All rows are made from the same 12 directions, up to rounding. Whole rows:
[[-47.2  -5.1  -9.4   8.0  -2.6  19.4  32.8   2.7   2.4  32.4  17.0   7.0
  -23.5  25.3  -0.2  13.1  -8.9  -9.0   4.3]
 [ 13.4  -5.6   1.0  -9.3   0.7  -4.7 -11.8   1.5  18.8 -13.1 -13.3  17.4
   -5.2 -26.6  15.7   9.1 -10.6  -8.8  31.6]
 [ 29.2 -17.4  -9.1  36.8 -12.3  -8.4  -8.3 -22.5   9.2  15.8   7.0 -45.3
   24.0 -31.1   9.4  -1.2  -1.2  -6.6   2.0]
 [ 18.9  -5.0  -5.3   9.5  11.2 -13.9 -19.5  -5.2   6.3 -11.9  21.3   9.4
    5.4  14.3   7.2  15.7 -14.5   6.5   0.8]
 [-32.8  -6.6  15.6 -29.4  -8.5  -3.8 -18.5 -14.3   2.2 -21.7  -6.5  22.2
  -41.9  15.5 -15.8  -5.8 -31.1  -4.9 -35.2]
 [ -9.4  14.7 -21.1 -14.8  -0.6   0.0  16.8  -7.5   1.6  -5.6 -14.6   5.4
    5.4  -8.3 -21.2  -0.9  14.9   3.4  24.0]
 [ 18.1  -7.8   5.1  12.4  -5.5   8.3 -11.6 -15.6  11.7   0.8   8.0  10.2
  -13.7 -37.0  14.4   6.5   1.3 -14.0  12.8]
 [ 18.7   1.9   6.4   4.8  21.6  -8.7 -13.2  13.5   5.1 -12.3  19.5  26.6
    0.1  11.1  16.9  17.6  -5.5   1.0  10.7]
 [ -6.5  -1.5 -26.4 -16.0 -13.2  10.6  15.0  -0.2   5.5   2.0   9.7 -10.0
    9.2  26.7 -21.2   4.9   1.4  -0.1  33.3]
 [ 40.8   4.3  21.0  26.8 -12.1  14.5 -12.0  15.1  -7.2  29.3  11.9 -26.0
   14.9  22.7  30.8  -1.2  -5.4  14.8  13.4]
 [-21.2 -19.9   9.7 -19.9 -24.9   4.0  20.8  21.3  32.8 -10.1  19.6   4.7
  -12.9  40.6  17.3   5.7  -5.8 -11.5   3.0]
 [  0.6   5.9 -17.3 -12.8 -12.8  11.1  -4.6  -3.1   2.2   9.8 -30.6  11.5
    1.7   2.9   9.2   5.9 -16.6  24.0  32.5]
 [  2.1   9.9   5.3   6.3  29.6 -18.2  14.0  26.7  -9.8 -28.3  23.7   0.5
   18.7 -18.6  16.7  11.5  12.8   9.2  -3.2]
 [-13.3   2.0   6.5  15.0  10.4  -1.7  12.4   0.2  11.0  22.9  12.7  11.2
  -15.9  25.5  -4.1   6.8   0.2 -20.8   2.1]
 [  7.0   6.2  36.7 -17.4   4.8 -12.8  10.6  39.3  15.7 -19.7  13.0  -3.2
   -1.5  28.2   5.9  -6.3   8.1 -22.8  11.4]]

The start of a row, then its end:
[-45.0 -13.6  19.4 -20.1   0.4 -13.4   1.6  10.1   8.1 -15.8  -0.1  -3.6
 -30.7   7.3   0.7   2.9]	[-44.0 -16.0 -14.0]
[ 19.5   9.9  11.0  27.9  15.9  -1.7 -21.5 -13.4 -24.5  10.8  20.7 -18.8
  -2.0  -9.7  -6.8   1.4]	[-13.5   0.7  -8.0]
[-12.7   1.0  10.4   4.8 -19.4  28.7  -3.4  -8.9 -15.4  40.6  -7.0 -10.8
 -21.5  28.5 -10.8 -13.0]	[-11.6  -1.3 -11.4]
[-20.1  -8.7 -12.5 -15.2  10.3 -20.5 -12.6 -15.0 -13.2 -23.2 -13.1 -11.6
   3.9 -12.2 -32.4 -10.0]	[-12.6  -2.1 -34.0]
[ -6.6   1.7   1.2 -18.1  13.4 -22.4   8.6  24.5   2.6 -24.1   0.6   0.5
  18.6  32.0  -8.6  -3.8]	[  8.7   2.8 -14.5]
[ 17.2   1.8  -2.4 -26.0 -19.8  11.5 -21.8 -10.6   4.9  -7.6 -28.8  14.0
  -6.6  -3.6  -6.9  -9.0]	[-4.3  5.8 18.6]
[-19.4   4.5 -26.1 -16.5 -22.0  15.1  19.8 -22.0 -10.2   3.4  -7.9 -31.7
   3.6 -14.5 -43.9 -14.8]	[12.6 -5.1 14.3]
[ 33.3   5.6   6.5 -10.9 -10.1   4.8 -10.5  -3.9   8.7 -18.1   8.6   6.8
   2.4  -4.1  -7.3  -6.5]	[22.5 -7.7 14.8]
[-35.6   8.8  15.8   4.3  10.0 -14.0   6.4 -11.3   8.1   9.0 -23.9  22.4
 -32.5  -8.6   2.1  -0.6]	[-14.6  -8.2 -21.6]
[-26.2 -12.1   1.2  -7.7  -1.8 -17.3  13.8  -6.9  24.9  -5.4 -20.4  24.3
  -8.7   8.7  -6.7 -11.3]	[ 22.5 -16.7 -44.1]
[ -2.1   1.6  -0.9   3.4  -8.5 -17.1  25.3  18.3   8.7 -14.6  19.9 -38.5
  27.0  15.0  11.4   2.8]	[ 2.0 13.0  5.1]
[-20.5   9.5  -7.6   3.8  14.6 -26.2  14.6  -7.5  -4.6 -37.5  46.4 -21.1
   0.7  -7.1 -13.2  16.8]	[-15.1   7.1  -4.8]
[ 33.4  22.8  22.7  -7.9  10.8   8.3 -28.9   0.3 -24.5 -17.6  29.5  -5.4
 -12.4   2.0 -21.6  -1.5]	[-9.7 -5.8 23.4]
[-14.6   1.8 -19.3   7.3  -1.2   0.0  14.4 -12.9  -0.3  22.1   2.1 -24.0
   3.6  12.7 -27.8   0.8]	[ -6.2 -11.8  19.3]
[ -5.5  16.4  15.4  38.3  34.2 -24.1   8.9 -16.8   5.2  34.6 -11.6   1.0
 -12.0 -14.3 -21.2  -6.2]	[ 14.0 -40.8  -8.7]
[ -4.0 -21.2 -14.7  18.9   9.2 -16.4   0.0  -0.2   9.0  31.5 -17.1 -22.6
  21.5  21.0  -8.9  -3.1]	[ -8.8 -18.1  -7.3]
[ 11.2  34.4   0.1 -22.0 -28.4  31.3  11.3  -6.5 -27.0  -1.5 -12.9 -25.7
   2.7 -19.2 -24.7 -21.6]	[22.8 20.1 31.3]
[ 18.5 -19.5  -5.2   7.4   4.7  -8.0   2.4  26.4   7.6  -7.2 -13.7  -2.6
  36.0 -24.5  40.0   2.6]	[15.2 10.7 -5.0]
[  7.2  -4.6  12.9 -13.9   3.7  15.5  -7.4   7.4   8.7  -0.8   5.7  33.9
 -22.2   4.8  -5.1  -0.6]	[ 12.6 -28.6  11.3]
[ 14.5  -8.5  -4.2  26.9   4.5  21.4 -16.2  -1.6  -4.5  62.2 -33.1  12.0
  -0.1   6.8  17.0   1.4]	[-9.9 -4.2 15.1]
[ -4.9  -5.0  -6.5   9.7  16.4   1.2  -2.6  -7.6  -4.8  -3.6   6.4  23.9
  -6.9 -26.9   5.1   8.1]	[  8.9  -3.3 -15.3]
[-11.1  -7.7 -18.0  -5.6 -12.3  -7.6  12.5  -3.6  27.3  -4.1 -24.9  15.1
   4.3 -14.7  23.5  10.4]	[-4.0 12.0 16.1]
[-11.8 -24.6 -16.3  -8.0   6.6  -1.3 -16.8  -3.2  14.3  17.9 -24.2  24.2
  -8.2  20.8  -4.8   7.3]	[-25.2 -16.5   6.0]
[  7.1  -1.7  27.9  -2.0 -20.2 -13.7  14.2   6.2  24.1  -5.2  -6.5 -36.3
   2.4  -9.2  -1.2 -20.3]	[ 13.0 -28.6   3.2]
[-10.9  -7.2  -8.7   5.0  11.4  14.4  -5.6   8.0 -18.2  31.4 -26.6  27.6
   4.2  24.8   4.5  -5.8]	[  9.2  13.3 -35.3]
[-24.6 -16.1 -13.9 -18.2   9.0 -15.4 -13.1 -18.3   1.9 -12.1   4.4   1.0
 -12.5  24.8 -46.8  -3.2]	[-19.2 -25.0 -21.2]
[ 26.4  23.5  20.5   8.1  28.8  -9.1  -7.5  27.9 -16.6  -9.7   6.0   6.0
  12.6  -6.6  19.7   6.6]	[ 2.1 12.9 16.0]
[  4.3  -1.3   3.1  -7.2  -4.8  10.8  -0.7  19.3 -11.8  10.0 -15.5 -13.6
  12.4   5.5   7.1  -7.2]	[-3.5  8.1  8.8]
[ -1.5  -1.2  -0.3  -4.1  -6.3 -21.3   4.6   1.8  16.6  -1.9 -18.1   1.0
  15.0  39.6  -2.9 -10.9]	[ 11.4   8.3 -28.7]
[  1.6  -9.1 -16.6   9.3  45.3 -13.5   5.0  25.4  -2.6   8.3  -1.0  20.0
  23.3   3.8  -2.4  12.3]	[ 13.4 -19.3   9.2]
[ -1.9  10.1  11.3 -10.3 -13.9 -17.3   8.1  -7.1  -0.2 -18.9  -6.2 -51.9
   7.0 -21.7 -24.8 -19.1]	[ -3.2 -10.7   6.5]
[-11.9  28.5   8.8  -0.2   7.3   3.2  -0.6 -17.4   4.7  11.3 -10.2  41.1
 -37.1   8.5  -5.5   8.2]	[-8.1  1.9 15.4]
[ -0.1  11.1  -7.5  -0.4   7.2 -23.2  15.3  14.8   5.1 -17.1  -5.4  -5.4
  26.6   7.7  14.2   5.5]	[ 5.8 25.8  0.5]
[  7.6 -18.5 -16.2   0.8  -8.5  27.4 -14.3  -5.5  -3.2  24.0   3.9  12.2
  -4.2  16.9  -1.6   5.4]	[-6.0 -4.1 10.2]
[ -9.1  17.1  27.4 -11.2   2.3 -10.4   8.6  10.0  -6.4 -22.9  -2.3 -16.4
 -10.0 -27.5  -1.9 -10.1]	[-1.6 -5.5  0.0]
[ -0.3   1.7  -9.4 -19.7 -11.1  -2.6  10.6   2.1  18.5 -11.1  -8.1  20.0
   5.8  28.6  -7.9  -4.4]	[23.2  3.3 -1.2]
[ 33.7 -20.6 -17.9 -10.6   6.6  13.2 -35.6   1.1  -5.4   8.4 -12.9   5.6
  13.9  -0.8 -14.5   0.1]	[ -8.4 -17.0  30.4]
[-18.5  10.2 -17.6 -18.1  -8.3 -15.9  13.2  -6.7  13.0 -23.7  -1.5   6.6
   2.7  20.6  -5.4   8.6]	[-8.2 24.0  5.4]
[ -1.8 -10.2  -6.5  -1.3 -36.1  19.3  23.7   1.2  -3.5   5.6  28.7 -50.9
  16.9  21.8 -14.2 -14.6]	[20.1  0.4 -7.8]
[  6.9  10.0 -14.6   7.8   3.6 -24.9  -1.6 -20.2   6.9  -3.0 -10.7   0.0
  17.5  21.5 -17.6  -5.2]	[ 12.9  13.5 -21.8]
[ 22.9   2.5  26.8  14.5 -17.0 -18.2  -3.0 -12.6  33.2  -3.4   4.8 -11.7
  -7.9  -1.6  12.4  -5.7]	[  3.6 -16.7   1.5]
[ 11.3   9.3  17.2  14.3   8.1   1.8  -5.8   5.4  -7.5  10.1  15.1 -10.7
  -6.6   1.3   5.3   4.2]	[-12.2  -5.8  14.4]
[ -5.4   0.4 -14.4  34.5  20.8  10.1  -7.5 -21.0  -6.6  47.4 -12.7  23.7
 -14.4 -14.8   5.3  14.9]	[-12.2  -5.7   9.5]
[-14.1 -28.5   7.2   2.3 -15.1   5.5   8.7  19.5  18.1  29.6 -12.3 -37.7
  -1.2   0.9  15.4   0.8]	[-34.4 -30.3  33.7]
[ 22.5  13.7  24.9   2.4 -21.4   0.4  -0.1  -4.4  36.2   1.0  -2.6  20.3
 -21.0   4.7  27.8   4.9]	[ 1.6 -3.4 31.5]
[  4.8   5.2  12.0   3.6 -10.4   0.1   7.7  -3.6  18.7   7.8   3.4   2.2
 -10.9  11.0   1.1  -2.0]	[  7.3 -13.6  11.4]
[ 24.4 -12.9 -16.2  14.1   6.6  23.9 -24.2 -22.4 -19.5   6.2  25.4  14.1
  -1.3 -19.3 -13.9   2.7]	[ 17.2  -7.4 -13.0]
[ -6.1  16.6 -28.4  -0.5  22.8   1.7  29.1  20.2 -17.4  -3.7  -4.7   7.5
  31.4 -17.7   2.5   9.4]	[29.1 22.1 20.6]
[ 11.3 -16.8   3.5  29.4  24.1 -24.6 -30.4  -9.2  -8.5   4.8  -8.3  -7.8
  10.8 -21.7  14.0   2.8]	[-22.6   0.8 -36.9]
[-18.0   1.5   2.9 -15.4   8.9 -40.1   4.8 -12.1  35.9   2.0 -48.7   4.0
  -7.3  11.7 -37.0 -15.6]	[ -2.0 -42.7   5.6]
[ -4.3  -9.8 -11.6  -5.2 -14.7   2.3  -1.7  -7.3  22.6   0.2   8.8  20.6
  -9.2  33.6  10.1  14.1]	[-13.2   8.3   7.0]
